Every row belongs to one group in each of 4 separate groupings. Each group adds its own fixed numbers to the row, and there is some noise. The rows also spread widely along 13 directions, which tell nothing about the answers.
Known rows, each followed by its group in each grouping:
-2.10  0.43  0.14 -0.59  0.74 -1.78 -1.92 -1.68  2.00  2.23  0.09 -1.75 -2.05 -0.69 -0.22  0.86  0.34  0.78 -1.41  0.44  1.80 -3.64 -0.58  1.81 -1.35 -1.62 -0.13 -> (2) tiz S L
 2.29  1.50  0.82 -2.60  1.34 -1.06  2.58 -3.30  0.49  0.83 -1.84  0.32  0.52 -0.89  2.33 -1.43 -1.64 -0.78  0.58 -1.77  1.74  2.08 -1.45 -1.74 -0.59  0.83 -0.34 -> (2) Rulod Z L
-0.59  0.85  1.42  2.63 -1.58  0.07 -0.16  2.00 -0.91  0.84 -0.18 -0.13 -0.70  2.04 -0.04 -0.05  0.59 -2.03 -0.74 -0.42 -1.79 -1.33 -0.72 -1.02  1.39  1.40 -2.36 -> (4) sute S N
 1.80  1.19  0.85  0.54  0.41 -2.16 -1.39 -0.98 -0.29 -1.29 -0.99  0.31  1.04 -1.05 -0.50  4.23 -0.86  1.88 -0.44  1.40  3.55 -1.38 -1.64 -0.52  0.95 -0.76 -1.14 -> (3) tiz U N
-3.31  1.32  1.23 -0.93  0.07  0.74  1.50  0.11 -0.02  0.28  2.58 -0.44 -2.91  1.39  2.56 -3.22 -0.81  1.14  0.15 -1.46 -1.35  1.10 -2.24  0.99 -1.68  2.61  2.00 -> (0) Rulod Z W
-0.78 -1.73  1.30  0.47  0.31  2.12  0.52  1.24  0.48 -1.23  1.55  0.59  3.50 -2.00  0.78 -0.80  0.91  2.78  0.17 -2.94 -1.77  1.84  1.29  1.18  0.52 -0.56  2.62 -> (1) Rezu U P
-0.66 -0.70 -1.57  0.23  0.08 -1.87  0.87 -1.11 -0.40  2.15 -2.72 -0.64  2.22 -0.56 -0.80 -1.97  0.63  0.91 -1.38  0.56 -0.23  1.75 -0.22  1.15 -1.14  0.88  2.65 -> (3) bolev U W
-0.12  0.08  0.12  0.74 -1.42  0.11 -1.73 -0.28  0.53  1.74  1.17 -1.01 -0.85 -0.12  0.14  0.47  0.50 -0.90 -0.61 -0.05 -0.41 -2.16 -0.23  0.06  0.56 -0.89 -2.42 -> (0) Rezu U P
 1.15  0.24 -0.12 -0.87 -0.76  1.63  1.66  1.93 -0.34 -0.23  1.62  1.78 -1.51 -0.74  0.33 -0.91 -0.48 -0.22 -0.51 -2.55 -2.31 -0.65 -0.20 -1.33 -0.06  1.90  2.04 -> (4) rumo Z P
-0.27  1.08  2.28  0.38 -0.31 -0.08 -2.18 -0.82 -0.06 -0.59 -0.12 -1.29  1.19 -2.54 -0.28  2.01  0.58 -0.68 -0.82  1.17  1.91 -1.45 -1.48 -0.25  0.26 -0.74 -3.46 -> (1) bolev U P
-0.12  0.66  3.54 -0.20 -0.21 -1.92  2.40 -2.10  0.29 -0.26 -1.25 -0.14  0.02  1.75  0.33 -0.11 -1.40 -0.02  0.09  1.61 -0.04  2.00 -0.59 -2.00 -0.24  1.55 -2.77 -> (2) rumo Z P
-0.33  2.86  0.55  0.51  0.74  1.09  0.25 -1.19 -1.63  1.03 -2.62  0.23 -0.87 -2.45 -0.60 -0.33  1.36 -3.99 -2.55  1.25  0.37  0.36 -0.49 -0.89  0.41  1.62 -2.40 -> (2) sute U W
-0.89 -1.35 -1.39  0.85 -1.50  1.75 -4.30  2.84 -0.33 -0.70  1.25 -0.70  1.20 -0.51 -0.67  0.80  1.80 -1.50  0.18 -3.48 -1.09 -1.56 -0.09  0.67  1.26 -2.88 -0.96 -> (4) tiz Z N
 2.93  1.91  1.24  0.81  0.56  0.69 -0.02  0.20 -0.29 -0.14  2.14  2.25 -2.08 -0.97  5.04  0.60  1.08  0.92  0.11 -0.60  0.93 -3.06 -0.28  1.95  2.49  1.88 -1.29 -> (0) bolev Z N
-0.50  2.20  3.03 -0.18  0.82 -2.12  2.48  0.11  0.77 -0.87  0.17 -0.16 -3.30  4.41  0.47  1.86 -0.79  2.22 -0.11  0.25  0.83 -0.49 -0.33 -0.32 -1.48  2.10  0.13 -> (1) Rulod Z W
 0.18  0.31  1.82 -0.33  1.24 -0.65  2.00 -0.92  1.30  1.01 -2.68  0.05  1.91 -1.26 -1.90  0.90  0.66 -0.28 -1.38 -0.26  0.88  0.87  1.06 -0.15 -0.82  0.31  0.54 -> (4) bolev S P
 0.81  1.21 -2.90  0.65  0.78  2.60  0.50  0.46 -1.52  0.23 -1.70  1.98  0.71 -1.64 -0.77  1.03  1.12 -0.23 -1.83 -1.08 -0.37  1.39  0.67  0.32  1.88 -0.10  2.66 -> (3) Rulod Z P
-0.98 -0.43  0.86  0.87  0.66  0.97  1.57  0.91  0.93  2.15 -1.28  0.43  0.26  2.22 -2.75 -0.20  1.71 -1.36 -2.04 -1.26 -3.23  0.62  3.71  0.16  0.42 -0.94  1.60 -> (2) bolev U N
-1.82  1.67  1.66  1.47 -0.05 -1.08 -0.57 -0.91  0.20  2.09 -0.81 -1.47 -0.21 -3.98 -0.82  0.01  1.05 -0.27 -3.06  2.78  1.11 -3.50 -1.06  1.11 -0.89  2.38 -0.84 -> (1) bolev U N
-0.98 -1.20 -2.00 -0.46 -0.64  0.60 -0.04  1.89 -0.99 -0.47  2.94  0.68 -2.43  0.88  2.71 -2.08  0.48  2.38  1.28 -1.73 -1.76 -0.14 -1.50  1.78  0.25  1.05  2.98 -> (4) Rulod S P
-0.86  1.81 -1.65 -1.35  1.02  0.82 -0.02 -1.02 -0.16  0.57 -0.37 -0.27  1.87 -0.88 -1.44  0.75 -2.40  2.57 -1.48 -2.47  2.11  1.57 -2.78 -0.36 -0.61 -1.56  3.84 -> (4) Rulod U W
-1.26  1.72  2.79  0.10  0.07  0.08 -0.83 -1.28  1.65  0.04  3.49 -0.66 -0.67  2.51  0.79  2.93 -4.07  3.43 -0.18 -0.99  1.65 -1.39 -2.15 -1.29  0.45 -2.75 -0.93 -> (0) tiz Z L
 2.09  0.34  1.98 -0.98  1.03  0.81  3.70  0.52  2.04  0.59  2.07  2.34 -1.92  2.41  0.24  0.86 -1.28  1.19 -0.70 -2.66 -1.28 -1.89  2.59 -2.26 -0.45 -0.33  1.51 -> (1) sute S N
-1.15 -0.28 -3.11 -1.35  0.08  2.12  1.70  0.33 -0.29  1.82  0.09  0.49 -1.00  0.89  0.27 -3.36  0.53 -1.44 -0.57 -3.59 -2.52  1.59  0.07  0.21 -0.44 -0.70  3.72 -> (4) Rulod S N
-1.38  0.46  1.44 -0.30  1.25  1.19 -1.87 -1.30  1.34 -0.88  1.24 -0.05 -1.73 -2.48  2.38  1.29  2.88 -0.68 -0.69  0.46  1.01 -1.69  1.57  2.53 -0.08 -1.30 -3.12 -> (3) tiz Z W
-0.74 -2.54  0.34  1.66 -2.23  0.69 -1.09  2.72 -1.78 -0.20  1.85 -0.43  0.92 -1.58  0.58 -2.02  1.27 -0.95  0.94 -1.28 -3.67 -0.39 -0.17 -0.49  0.99  2.19 -0.26 -> (0) Rulod U L
 0.77  1.32  2.13  1.03 -0.31 -1.11  2.25 -2.07 -0.93  1.83 -0.53  0.05 -0.73 -2.13  2.51 -1.99 -0.28 -1.11 -0.77  2.62 -0.59 -0.26 -1.03 -0.59  0.44  3.94 -1.97 -> (0) bolev U L
-1.45  1.81  2.44  1.92  0.02  1.50 -1.09 -0.33 -0.15 -1.26  2.76  0.50 -2.78  0.75  2.06  2.71 -0.36  0.85 -0.44  1.92  0.44 -1.65 -0.94  0.43  2.21 -0.96 -3.82 -> (4) tiz S P
-1.11  4.59  1.24 -0.36  1.86  0.80 -0.02 -2.38  0.54  1.03 -1.22  0.11 -3.61 -0.27  1.98  1.88  1.07 -1.06 -2.27  1.14  3.02 -1.04 -1.26  1.54  0.05  0.15 -2.15 -> (3) sute Z P
-0.37  0.73  4.43  1.38  1.59 -1.01  3.09 -2.18  0.82 -0.03 -0.57  0.93  0.76  1.04  0.70  1.29 -0.56  1.68 -0.91  2.93  0.18  1.32  1.88 -0.51  1.03  1.29 -2.03 -> (2) bolev Z N
-2.49 -0.29  1.33  1.53 -0.54 -1.39 -0.07 -1.87 -0.43  0.85 -0.79 -1.64 -1.25  2.14  1.36 -1.43  2.01 -1.46  0.00  2.92 -1.22  1.43  0.57  1.22  0.61  0.38 -3.64 -> (2) Rezu U N
-1.28  0.40 -0.53 -2.58  0.64 -0.16  1.24 -2.79  1.76  1.31  0.12 -1.01  0.46  0.49 -0.91 -0.50 -2.15  0.42 -0.77 -1.43  0.89  1.81 -0.83 -1.66 -2.32 -1.92  0.90 -> (3) Rulod Z W
 0.06 -0.56  1.25 -0.66  1.38  0.71  1.94 -0.79  1.20 -0.23 -2.13  0.58  1.85  1.46 -2.52  2.30  0.33 -0.37 -0.50 -1.10  0.25  2.80  2.46 -1.76 -0.04 -2.45 -0.50 -> (4) sute S P
-2.70 -1.56  1.78  0.65 -0.40 -0.74 -2.62  1.93 -0.27 -2.27  1.70 -1.52  0.77 -2.40 -2.70  2.83  1.25  1.02 -0.54  1.86  0.77 -1.29 -0.33  0.13 -1.02  0.20 -1.28 -> (4) bolev Z W

New rows, each followed by its group in each grouping:
 0.00  3.35  1.42  2.32  0.45  1.55  0.75  0.44 -1.73 -0.50  0.15  1.20 -1.20 -0.67  3.20 -0.40  0.53  0.04 -0.82 -0.16  0.11 -0.20 -2.11  1.34  2.40  3.01 -1.11 -> (4) Rulod S W
-2.10  0.12  3.16 -0.77  0.31  1.54  1.59  0.33  1.52 -1.51  3.18  0.16 -1.15  2.93  0.10  1.13 -1.57  1.30  0.50 -1.72 -1.73  1.95  0.27 -1.77 -0.50 -0.99 -0.22 -> (3) Rulod Z P
 3.83  0.11  0.91  0.68 -0.28 -2.80 -1.36 -0.10  0.01 -1.16 -0.91  0.76  0.37 -1.19  0.49  3.72  0.35  0.22  0.55  0.65  2.93 -3.46 -0.50 -0.80  1.33  0.05 -3.28 -> (4) tiz S N
 0.88  1.63 -1.66  1.79  0.29  1.25 -0.51  0.44 -1.65  0.96 -0.35  1.20 -1.47 -5.02  1.07  0.82  2.20  0.12 -2.54  0.99  0.44 -3.74  0.35  1.68  1.54  2.73  1.09 -> (1) Rulod Z L
-3.03 -0.49  0.25 -0.76  0.09  0.96 -2.00 -2.14  1.62  1.14  0.30 -2.12  0.43 -2.36 -0.67  0.14  1.59 -2.17 -1.10  0.12  0.48 -0.68  0.55  0.49 -0.89 -2.55 -2.79 -> (3) Rulod Z N
-0.39 -1.16 -1.17 -0.68 -0.04 -1.05  1.79 -2.05 -0.70  0.37 -1.24  0.03  0.90 -2.62 -0.54 -1.14 -0.32  0.13 -0.40  2.20  0.27  1.72 -0.84 -1.33 -0.94  1.63  0.73 -> (3) Rulod S P
 0.48 -3.52 -0.56  0.90 -0.54 -2.29 -3.11  1.02 -1.69 -1.47  0.57 -0.33  1.29 -2.33  0.91  1.20  2.26  2.25  1.32  1.86  0.70 -1.27  0.18  1.44  1.14  0.28 -1.13 -> (2) sute U L
 3.80 -0.83 -1.54 -1.73  1.15 -0.28  2.52 -0.45 -0.78 -0.53 -1.75  2.75  0.73 -1.82 -0.17 -0.48  0.78 -0.17 -0.20 -1.29 -0.28  0.95  1.78 -1.12  0.03  1.08  2.34 -> (2) rumo S W
-4.07 -3.40  1.54  1.03 -1.98 -0.83 -2.25  0.09  0.19 -1.53  3.33 -2.62  1.51 -1.53 -1.76  0.79 -0.07  0.70  0.49  2.73 -0.91 -0.14 -0.79 -1.27 -0.81 -1.35 -2.80 -> (3) Rezu S N
-0.35  0.90  2.60  0.30  0.22 -2.95  2.63 -2.03  2.60  2.94  0.24 -1.00 -2.67 -0.06  0.31  0.68 -0.40  1.53 -1.88  2.25  0.42 -3.85  1.60  0.02 -2.10  2.26 -0.74 -> (1) Rezu Z L
 1.85  0.97  0.06  3.13 -1.42 -1.17 -0.86  0.50 -1.09  2.13 -3.04  0.26  1.14  1.76 -1.55  1.07  0.52 -2.22 -1.59  1.31 -0.84 -1.14  0.62 -1.15  2.34  0.76 -3.08 -> (2) bolev Z P
-0.67 -1.60  0.99  1.07 -0.72 -0.50 -1.18  0.12 -0.14 -0.88  1.41 -0.48  0.32  0.50 -0.66  2.31  0.13  1.03  0.34  2.25  0.07 -0.57  0.20 -0.57  0.99 -1.32 -2.74 -> (4) bolev S P
-1.51  0.33  2.11  1.08  0.09  0.94 -0.97 -3.02 -0.03  0.34  3.35 -0.58 -0.44 -3.23  3.90 -0.48 -0.58  1.44 -0.28  2.73  0.33 -0.80 -0.97  0.87  1.69 -0.18 -3.64 -> (2) Rezu U L
 0.35  0.90  0.98  2.41 -0.25 -0.17  0.37  1.17  0.03  0.37 -2.63  0.02  1.48  4.00 -3.15  3.47  0.06 -0.17 -0.78 -0.88 -0.24  0.78  0.99 -1.09  1.94 -1.38 -1.03 -> (4) Rulod S P
-0.24 -0.70  1.32  1.35  0.73  1.37 -0.18 -0.95  1.45  0.00 -1.32 -0.08  2.52  0.82 -0.64  1.91  2.83 -1.53 -0.68 -0.74 -0.87  1.71  4.36  0.65  1.27 -2.99 -3.14 -> (3) Rezu Z W
 1.49  0.12 -0.31  1.55 -0.37  0.58  1.09  0.67 -0.39  1.19 -2.02  0.86  1.26  2.73 -0.18  0.07  0.92 -1.27 -0.23 -1.44 -1.60  1.34  1.37 -0.26  2.01 -0.88 -0.52 -> (4) bolev S P
 3.28  0.49  0.64 -0.77 -0.39  0.91  1.29  0.66  0.21 -0.25  0.32  1.29  1.18 -0.43 -0.78  1.39 -1.70 -0.66 -0.16 -3.44 -0.37 -0.56 -0.23 -3.06  0.94 -0.90  0.43 -> (4) rumo S L
 0.89 -1.43  1.09  0.83 -0.49 -0.77 -0.88 -0.52  0.67  0.21  2.04  0.38 -0.21 -1.78  3.05  0.17  1.23  2.08  0.35  1.74  0.06 -3.01  1.18  1.55  0.82  0.72 -2.46 -> (1) bolev Z P
-0.45  3.24  2.61 -0.70  1.53 -0.38  1.60 -0.67  0.09 -0.82 -0.16  0.34 -3.34  2.09  0.13  2.86 -0.42  1.24 -0.56  0.50  1.99  0.15 -1.19  0.21 -0.18  1.36  0.06 -> (0) Rulod U P
-0.51 -1.59 -5.04 -0.46 -0.39  0.78 -1.69  0.64 -3.30 -0.49 -1.10 -0.09 -1.08 -0.75 -0.34 -1.26  2.52 -2.28  0.42 -0.05 -1.02  1.68 -0.33  0.62  1.13 -0.79  1.44 -> (2) Rulod S L
-2.48 -1.31 -2.98 -0.08 -1.00  0.07 -1.48 -1.48 -0.79  2.47  0.58 -1.40 -0.67 -2.93 -1.16 -1.58 -0.02 -0.80 -1.67  1.78 -0.89 -1.32 -0.52 -0.44 -0.52 -0.22  0.21 -> (2) Rulod Z L
 0.60  0.24 -0.38 -1.39  0.96  0.68  1.10  1.27  1.41  0.78 -1.08  0.75 -0.86  1.32 -3.75  1.62  0.72 -1.74 -1.45 -3.51 -0.63 -0.76  2.45 -1.12 -1.57 -1.54  2.58 -> (0) tiz S W
-3.37  0.51 -0.64 -0.76 -0.95  0.90 -0.15  0.89 -0.46  1.46  0.59 -1.44 -1.09  0.25 -1.47 -2.30 -0.53 -0.68 -0.95 -1.91 -1.66  0.85 -2.44 -0.15 -1.60  0.95  2.78 -> (0) Rulod U P
-0.29 -1.33 -0.04  1.75 -2.54 -1.61  0.57  0.10 -1.27  1.35  1.83 -0.66 -1.02 -0.03  1.97 -2.44 -1.36  0.18  0.68  1.75 -2.22 -1.36 -2.09 -1.49  0.74  2.82 -1.77 -> (4) Rulod S L
 0.20 -1.71 -2.29 -0.69 -0.88 -1.84 -0.50  2.09 -1.40 -0.33 -0.33 -0.23  0.19 -1.32 -0.36 -1.38  1.25  0.42  0.33 -0.74 -0.25 -0.25 -1.42  0.63 -1.15  2.17  3.01 -> (4) bolev Z N
 1.09  0.48  1.51  0.30  0.05 -0.29 -2.01  0.70  1.25  0.70 -0.63 -0.87 -1.08  3.01 -0.55  2.85  1.66 -1.89  0.09 -2.40 -0.19 -2.09  1.70  0.18  1.34 -2.52 -3.14 -> (2) Rulod U L
-2.35  0.31  3.01  2.09  1.35  1.61  1.10  0.26 -0.13 -1.68  0.66  0.82 -1.32  1.33  1.84  0.95  3.04  0.41 -0.12  1.06 -1.59  1.46  2.51  2.38  1.52  0.73 -1.87 -> (3) Rulod S W
 2.02  1.08 -0.95  0.57 -0.40  0.02 -2.04 -0.44 -1.58  0.18 -0.16  0.58 -1.45 -2.37  1.36  0.94  0.52 -1.77 -0.58  0.65  0.75 -2.25 -1.04 -0.35  1.89  0.05 -2.30 -> (2) tiz U L
 2.45 -0.86  2.02 -1.85  2.38 -2.84  5.22 -2.64  1.78 -0.43  0.05  1.94 -2.76  1.33  2.66  0.53  0.48  3.30  0.92  1.80  0.81 -0.44  3.41  0.43 -1.65  2.28  0.46 -> (1) Rulod S W
-0.78  2.60  1.31 -1.10  2.32 -0.02  1.71 -2.97  1.04  1.30 -2.29 -0.18  0.17  2.94  1.54 -0.65 -0.07 -0.17 -0.53 -1.51  1.71  2.69 -0.57  1.34  0.30 -2.00  0.34 -> (2) bolev S N
 1.05  1.76  1.33  4.16 -1.37 -0.57  1.40  1.61 -2.11  1.20 -0.55  1.32 -1.02  0.57 -0.60  0.94  0.00 -0.87 -2.29  3.06 -2.38 -1.67 -0.07 -1.39  2.47  3.83 -1.13 -> (3) bolev U N
-0.61 -0.83  0.84  0.60 -1.21  0.17 -1.20  0.47 -0.17 -0.23  1.61 -0.53  0.16 -2.29 -2.39  2.08 -1.11 -0.67 -0.82  0.74 -0.35 -1.91 -0.18 -2.62 -0.14 -0.21 -1.36 -> (0) tiz Z L
-2.00  2.27  0.13 -2.10  1.67  1.50  1.46 -1.25 -0.16 -0.30 -1.85 -0.26 -2.14  1.73 -1.61  0.16  0.14 -2.52 -0.93 -1.27  0.50  3.12 -0.88 -0.91 -0.87 -1.03  0.82 -> (2) Rulod S P
-1.81 -0.69 -0.25 -1.75 -0.25 -0.87 -2.76 -2.36  1.15 -0.39  2.29 -1.94  0.20 -1.57  1.67 -0.08 -1.14  1.88  0.49 -0.05  2.46 -1.25 -2.20  0.41 -1.75 -2.68 -1.86 -> (1) tiz Z W
 0.07  0.84 -0.64  0.69 -0.15  0.24  1.24 -1.49  0.04  2.36 -2.49  0.22 -1.78  2.46  0.25 -1.15  1.77 -3.87 -0.85 -0.15 -1.30  0.16  1.76 -0.09  0.80 -0.72 -2.07 -> (0) tiz S N
-0.65  0.70  3.56 -2.16  0.33 -2.66  0.49 -0.59  1.59 -0.52  0.36 -1.68 -4.10  0.34  0.38  1.87  1.27 -0.68  0.26  0.57  1.15 -2.49 -0.29  0.39 -2.42  1.22 -2.33 -> (4) rumo U L
-0.47 -1.98  2.04 -0.41  0.60 -1.01  1.07 -0.62  0.79 -0.05 -1.78 -0.54  0.20 -2.83 -2.71  1.21  2.49 -2.57 -0.70  1.53 -0.87 -0.22  3.59 -1.37 -1.08  1.41 -2.20 -> (2) Rulod Z L
-0.48 -1.05 -0.40 -0.27 -1.72  0.21 -0.63  2.64 -0.33  0.24  4.40 -0.42 -3.20  1.76 -1.61  1.26 -1.79  0.50 -0.27 -0.49 -2.45 -2.62 -0.62 -2.39 -0.43 -0.63  0.77 -> (4) bolev U L
 1.20  0.07 -1.96 -3.06  1.95 -1.15  2.98 -2.50  1.09  1.14 -1.71  0.65 -0.61 -1.46 -0.15 -0.62  0.28  1.07 -0.76 -1.02  2.06 -0.04  0.64  0.09 -2.19  0.03  3.69 -> (1) Rulod S N
 1.05  2.82  2.72 -3.22  2.20 -1.36  3.84 -2.70  1.85 -0.80 -0.14  0.92 -4.00  1.07 -0.44  2.93 -1.36  0.34 -1.24  0.93  2.23 -0.10  0.48 -1.94 -2.48  0.78 -0.28 -> (3) rumo Z W
 0.40 -0.29 -2.04 -1.77  1.90 -0.09  1.00 -2.61 -0.92 -0.90 -1.00  0.62 -1.30  0.88  0.35  1.32  0.40  0.65  0.56  0.82  1.60  2.41  0.70 -0.02  0.66 -2.15  0.75 -> (2) Rulod S L
 0.21 -0.24  1.68  2.93 -0.29  1.94 -1.03  1.10 -0.82 -0.32  0.26  1.02  3.24 -3.40  2.00 -0.27  1.34  0.38 -0.34 -1.61 -1.22 -0.25  0.59  1.27  2.66  1.15 -0.65 -> (0) tiz Z L
 2.65  0.02  2.75  0.15 -0.94 -0.31  0.43  1.21  0.66 -1.50  3.81  1.01  0.54  1.38 -0.23  3.36 -3.75  2.69  0.84 -1.73  0.12 -1.88 -1.20 -3.86  1.35 -0.59 -1.32 -> (4) Rulod U N
